The rows of a group lie close to one hidden flat surface of 9 dimensions, which passes through zero. Surfaces can cross.
Some rows, each with its group after it:
[  0  23  14  19  14 -13  -1  -4  10   2   1  -6   7   9   8   2  -4  -1]	j_442
[ -1 -25  20 -26 -10   6  -5  -3  -8  30  -6   0   9  10   3   0   0   5]	j_768
[ -4 -20 -32  -2  -2  -4 -33  -2  27  -4   7  16  -4   7 -21  14 -29 -16]	j_967
[  8   8  -3  12   8   5 -10   0 -16   6  -1  -7   5  -4 -23  15  28  -2]	j_967
[ -6   2  15 -22  -6   6  -4   5 -19   3   9   8  11  15   4  -2  19   7]	j_967
[ 12   1  17 -27  10  -7 -17 -13  17  12  -8 -12   8 -13  36 -34 -17  -4]	j_442
[-24  28 -18 -10  15   3 -16  -8  12  -3  14   0   6 -20  -6   6 -10  18]	j_492
[ 16  18 -12  14  13   7 -17  -1 -11 -14  13  -1  -3  -9 -10   9  33 -25]	j_442
[ 17   2  23 -20  16  12 -23   0 -13  21  14  28  21  13  16  -6  24 -13]	j_768
[ -5  13 -12  40  -1 -10  12  10  12 -17  -5  -2  -4  12 -14  13 -15  -4]	j_442
[ 17 -13   8   8 -11  -8   6  -2  10   5  -4 -18 -13  13  15   3  -7 -34]	j_492
[-19 -45   4  31   4  -7  10  -4  28  42 -17   7  -3   3  45   9   7 -50]	j_492
[  4  21  26  31  -7 -13  13  27   8   6 -21   5  33  36  11 -14 -17  -1]	j_442
[  2   6  17   6  18  -9  -6  -4  23  12   4  18  10  12  25  -7 -22  -7]	j_442
[ 16   3  13  11   0   3   7   0   0  26  -9 -23   3  -5  24   0  24 -35]	j_967
[ 11  -6   7  -6   7  -2 -17   0  16   7  -2  18  10   9  10 -13 -22  -8]	j_768
[-49   5 -30  10 -11   5   0  17  17   8  -1   4  13   3  -7  20  -8  -1]	j_492
[-25   6  -6  56   3  -3  13  22  -4  12 -33  -1  29  -5   9  -2  36 -12]	j_768
[ 21  11   0  32  -4 -11  27  -6  -7 -21   1 -29 -32   3 -29  24  -7   5]	j_492
[-17  16   7   8   1   4  -4   3 -18  19  -4 -21  17  -2   4  11  41  -8]	j_492
[-23  16 -11 -16 -24   5  -7  18  -7  -1  -5 -19  19   6 -11   0   6   7]	j_492
[ -1   5 -20 -15   8  13  -6  10   1 -28  19  44   4 -11  21 -22  11  -9]	j_768
[ -1 -26  16 -23   4 -15  -9 -27   2  -4   7  -7 -21   4  13  -4 -12   5]	j_492
[ -1  -4  -2 -21  25  -2 -16 -32  -2   7   5 -12 -14 -35  -9   3   4  27]	j_967
[ 20  19 -13  31  38  -7 -14 -13  14 -15  -6  12   0 -29 -11  -9  -8   9]	j_967
[ 28  41  31 -16   8   3  -6  -2 -21 -10  35   0   0  24   7   4  19 -13]	j_967
[-18  -9   6  14  -3  -7   0  -6  13  38 -20 -40   6 -14  40   2  23 -40]	j_768
[ -7  10   9  -2   3 -11 -17 -14   9  10   2 -29   1   4  12   7   2 -15]	j_768
[ -3   2  -6  29 -24  -4  26  29   0 -12 -28  -1  13  12   4 -18  -8  -3]	j_967
[  1   7  -3  -8 -14 -11  -9  -2   9 -17  13 -13 -11  24 -17  14 -29  -1]	j_768
[  6  25   9  25  16 -11   2   4   9 -12   3  15   7  15  -6   0 -20  11]	j_442
[  9  -7  -6 -20 -26  14  16  15 -22 -14  12   7 -10  16 -24  10   2  10]	j_768
[-39 -20 -45  16 -14   3  36  10  13 -26   0  16 -24 -20  -2   7 -10   7]	j_768
[ -1 -26   0 -18  -3  16  -6  18  -7   4  -3  56  22   7   5 -23   1   8]	j_442
[ 29 -51 -15 -44 -16  19 -18  -6   7  24  -5   4 -10 -14 -10  -5 -16 -13]	j_967
[ -4  13  11  21  -1  -6  15  12  13  -3   9  14   4  24  27   0  -7 -26]	j_967
[-37 -23 -10   2  -6   7 -17  18  -5  14 -16  24  32   2  17 -12  31 -12]	j_442
[ 28  -3   3 -16  -8   4 -15   9   5  -2 -12   5  15  -4  19 -37  -6 -16]	j_442
[ 30  -6  27 -21  41  23   6 -11 -16  19  19  58   4 -19  23 -19  20  16]	j_967
[ 20  30   9   6   4 -10   0 -14   4  -4  10 -42 -16   2  -1  15  -4 -14]	j_442
[ -7  -2  -1 -16   3  -1 -11 -11  16  14   5 -11  -1  -6  19   1  -6 -15]	j_492
[ 32  22  -6  -2  -6   8   6   7   1  -6  -2 -21  -3 -10  -7  -6  -8  -7]	j_492
[  5 -12  14 -14  -8   2 -14   8  -3  12 -11  13  21  15   4 -18  -7   2]	j_768
[ 10  -5   4  25   0   2   3  12   6  14  -5   9  10  12  14   2  12 -36]	j_492

New rows, each followed by its group:
[  2  -1  15 -11   8   0   9 -14  -7  14  -2 -16  -9 -15   5   1   4  17]	j_442
[ 19  -1  -8  42  -6  -3  26  24  22  -9 -28  16   8  -1  18 -25 -24 -18]	j_967
[  4  -3   2 -14  10  -2 -18 -12  13   7  13   2  -4  -3  17  -1  -3 -21]	j_442
[  5  12  -8  -4  -7 -10  -3  -9  14 -17  23 -18 -25  15 -13  23 -26  -9]	j_768
[ 34  48  -5  20  34 -12 -30 -12  11 -33   5  -3   5 -20   2 -22  -1  -7]	j_442
[ 25 -26   6  27   9 -16  14 -17  20  -7 -12  -1 -29  -3  15  -7 -26 -16]	j_492
[ -9 -10 -12 -14  11  -1  -2 -14   7 -14   3  14 -13 -19  -7  -7 -21  29]	j_442
[-33  -2  10 -50  -8  19 -16  -2 -23  33  29   3  14  13   1  26  34   2]	j_492
[ -1  11   8 -15  27   2 -19 -24 -12   9  24  -1  -6  -9  -6  18  23   7]	j_967
[ -8 -28   9 -21 -14   3   8 -10  -5  20   7 -12 -16   9   7  17   5  -8]	j_492
[ 28   5  -9  -7 -12   0 -17  -2   7  -3  14 -24 -14  12 -18  19  -9 -29]	j_967
[-14  15 -15  15   3 -11  -2  -2  10 -23  21   3 -13  15 -17  26 -13  -1]	j_768
[-34  -1 -11 -17  -7   8 -13  16 -10  -6   4  31  24   9 -13  -5   4  27]	j_492
[-37  13   4  23  -7 -10  11  18  -8 -10 -16   2  23  11   8 -10  14  14]	j_967
[ 29  27   6   3  16   1  -7  -9 -10 -11  12  -8  -5 -11  -8  -1  13   0]	j_442
[  4  49  17  -7 -10 -19   1   3  -1 -40  19 -23  -2  27   9  -9 -19   4]	j_967
[ -5  -7 -13  32  12   1  11  -7   0  14  -8  -7  -9 -15 -16  24  13  -2]	j_967
[-18  -4   2   6   7  -1  12 -10   4   9  14  -1 -15   3   3  25   2  -4]	j_967
[-19 -14 -17 -16 -22   8 -27  21  -9 -11   5  23  20  18  -3  -8  19 -18]	j_442
[ 15   0  -8 -11   4   5 -11  -7  -8  -6   6  -2  -8  -7 -25   7  -1  11]	j_967
[ -1   4   1  50  24  -5   8   2  11  10  -2  22   2   6 -13  23  -3  -5]	j_768
[-11  26   3  -4 -33 -15 -28  21  -5 -22   3 -23  22  49 -15   3  -4 -12]	j_768
[ 17  26 -13  22  28  -7  -7 -22   8 -21  17 -12 -25 -23 -13  15  -1  -5]	j_442
[  0 -13 -15  -3 -15  -5   1   3  27   2 -15 -17  -4 -12  33 -22 -18 -31]	j_768
[ -6 -12   7 -28  -3   4 -12  -8   7  22   4  -6   4  -3  24  -4   3 -15]	j_492
[-20 -16 -19 -29  14   7 -28 -14  -5 -13  12  29   0 -22  -3 -10  13  16]	j_442
[ -5  23   7  -7  -6  -3 -18  20 -17 -26  -2  15  30  19  -6 -24  10  18]	j_967
[-13   1   1 -19 -15  -1 -12   1   0   3   9 -15   3  14   1   7   1  -9]	j_492
[-17  25 -21  -1  -1   7 -11  10  22  14 -12 -18  23 -24  14 -11  -5 -10]	j_492
[  5   3  -6  -2  11   7 -20   7 -14 -10  11  35  13   8 -26   3  10  14]	j_967
[  3   9  -9  -8   8   4  -7   3   9  -5  -7  12  13 -20   6 -22 -12  13]	j_492
[ -7 -16   1  -6 -13  -4   5  -5   9  15   5 -16 -15  15  -3  23 -15 -13]	j_768
[-12   6   7  -6  -1  -7 -18   0  -3  -6  16   4   5  24  -2  11   8  -7]	j_492
[-12   2   9  16   7  -2  21   6   7  -1   5  22   1  10  21  -1  -5  -3]	j_967
[ -5  -4 -21  -9  -9  18  -6   2 -33 -15  31   5 -17   5 -40  39  42  -7]	j_442
[ -3 -27  -1 -30 -37   4  -5  21  10   6  -1  13  10  33  11 -12 -24 -19]	j_442
[-11 -19  -1 -17 -10   0  -1   5   7   3 -18   7  10  -7  21 -28 -12   8]	j_967
[-13 -20  -1   4  -1   7  14  -1  -1  23   0   5  -6  -4  10  14  14 -11]	j_768
[ 15  17   1 -18 -20  -8 -11  12   0 -27 -12 -14  11  10  -4 -31 -23  13]	j_442
[ 59  24  -1  11 -21   0   1  17   1 -15  -4 -29  -3  14 -13  -4  -9 -36]	j_967
[-31  -3   8   4   5  -4  28 -11  -2   5   3  -5 -14  -6  13  10  -1  20]	j_967
[ -4   2  -6  25   8   2  30  -1 -22 -15  -7   5 -13 -14 -36  14   6  45]	j_492
[ 35  11   5  23 -15  -7   6  19   1 -18 -20  -4   6  22 -34  -9 -35  11]	j_768
[ -3   1   3  22  29  -2   6 -16   1   8  -3   8  -6 -17  -7   9   0  19]	j_768
[-48   0  -2  11  -9 -13  27  -2  -5 -11 -16 -17  -3  -8   0  -1  -4  38]	j_967
[-11  -9 -18   8  -1   7  -6   5  -4  -6   7  15  -2  -2 -10  11  16 -10]	j_442
[  3 -33 -24  -2  -2   3  -3 -11   7  10 -36 -19  -8 -45 -16 -14 -11  21]	j_967
[ -1  -5 -11  26  -1  -2  -1   0   7  15  -8 -20  -5  -5  -8  21  10 -25]	j_967
[ 13  -1 -17   3   4  -3 -17  -2  15 -14  -2   4  -4  -5 -16  -4 -21  -1]	j_967
[ 24  14 -27 -17  -9   3 -14  -1  -9 -50  27  -1 -26   1 -41   7 -15  10]	j_442
[  7  -9  -4 -17  15  11 -29 -14 -10  14  22  11  -5  -1 -24  25  19  -4]	j_967
[ 15   4   8   5  18  11 -12  -5 -16  21   4   1   8  -8  -6  11  39 -12]	j_967
[ 33  -2   5 -10   1  21  11   8 -26  -3  11  24  -3   0 -19   1  16   8]	j_442
[ 13   7 -12 -16   7  -4 -40  -9  17  -7  -2 -14   6 -22  29 -29   7 -35]	j_442
[  7  11   7  45  20 -20  -5  -5  15  -5 -15  -8   5  -3  20  -9   6 -25]	j_492
[  6   9  17   0  25 -20 -19 -29   2 -15  16  -8 -14   2   6   2  -1   2]	j_492
[  0  32   7  40  28 -17  21 -16  16 -10  -9 -24 -10 -26  21  -8  -6   4]	j_967
[ 22 -13  18   8  12  -6  14 -16 -19 -14   2   6 -23   2 -13   2   3  20]	j_492
[-34 -11 -21   6   3  -8  -5  -5   5 -14  -9   7  -2 -11 -23   4 -14  37]	j_967
[-14 -14   2 -12  13   2 -13  -4  11   7  20  41   3  12   9   7 -10  -2]	j_442
[ 39  -8   4  34 -17  16  46  16 -17  14  -5  -7 -20  13 -32  31   5 -13]	j_768
[ 26 -30  12 -14 -10  15  17   9   5  27  -8  16  -1   2  21 -13 -10 -18]	j_442
[ -6  13  14  -9   2 -11  31 -10  -2 -22 -18 -18  -8 -25  22 -37 -22  46]	j_967
[-23   1 -15 -11  -7  -8 -11  -2  16 -13   4  -4  -2   1  -4   0 -26  11]	j_492
[ -7 -46 -15  23  -2  21  15  13   0  39 -12  29   1  -2 -10  26  18 -21]	j_967
[-56 -16 -35  28   8  -3 -19   8   6  -8 -19  25  21 -18   2  -7  24   3]	j_442
[-17   5  -3 -14  34  -8 -30 -26   2  -3  -5   6   9 -35   3 -20   5  36]	j_967
[-35 -32   7 -19 -39   9  24  17 -19  22 -16 -13   6  15   7   4  16   4]	j_967
[ -8 -15 -19  -4 -35  14   2  24 -26  -9 -10  -6   7   5 -20   2  32  -9]	j_442
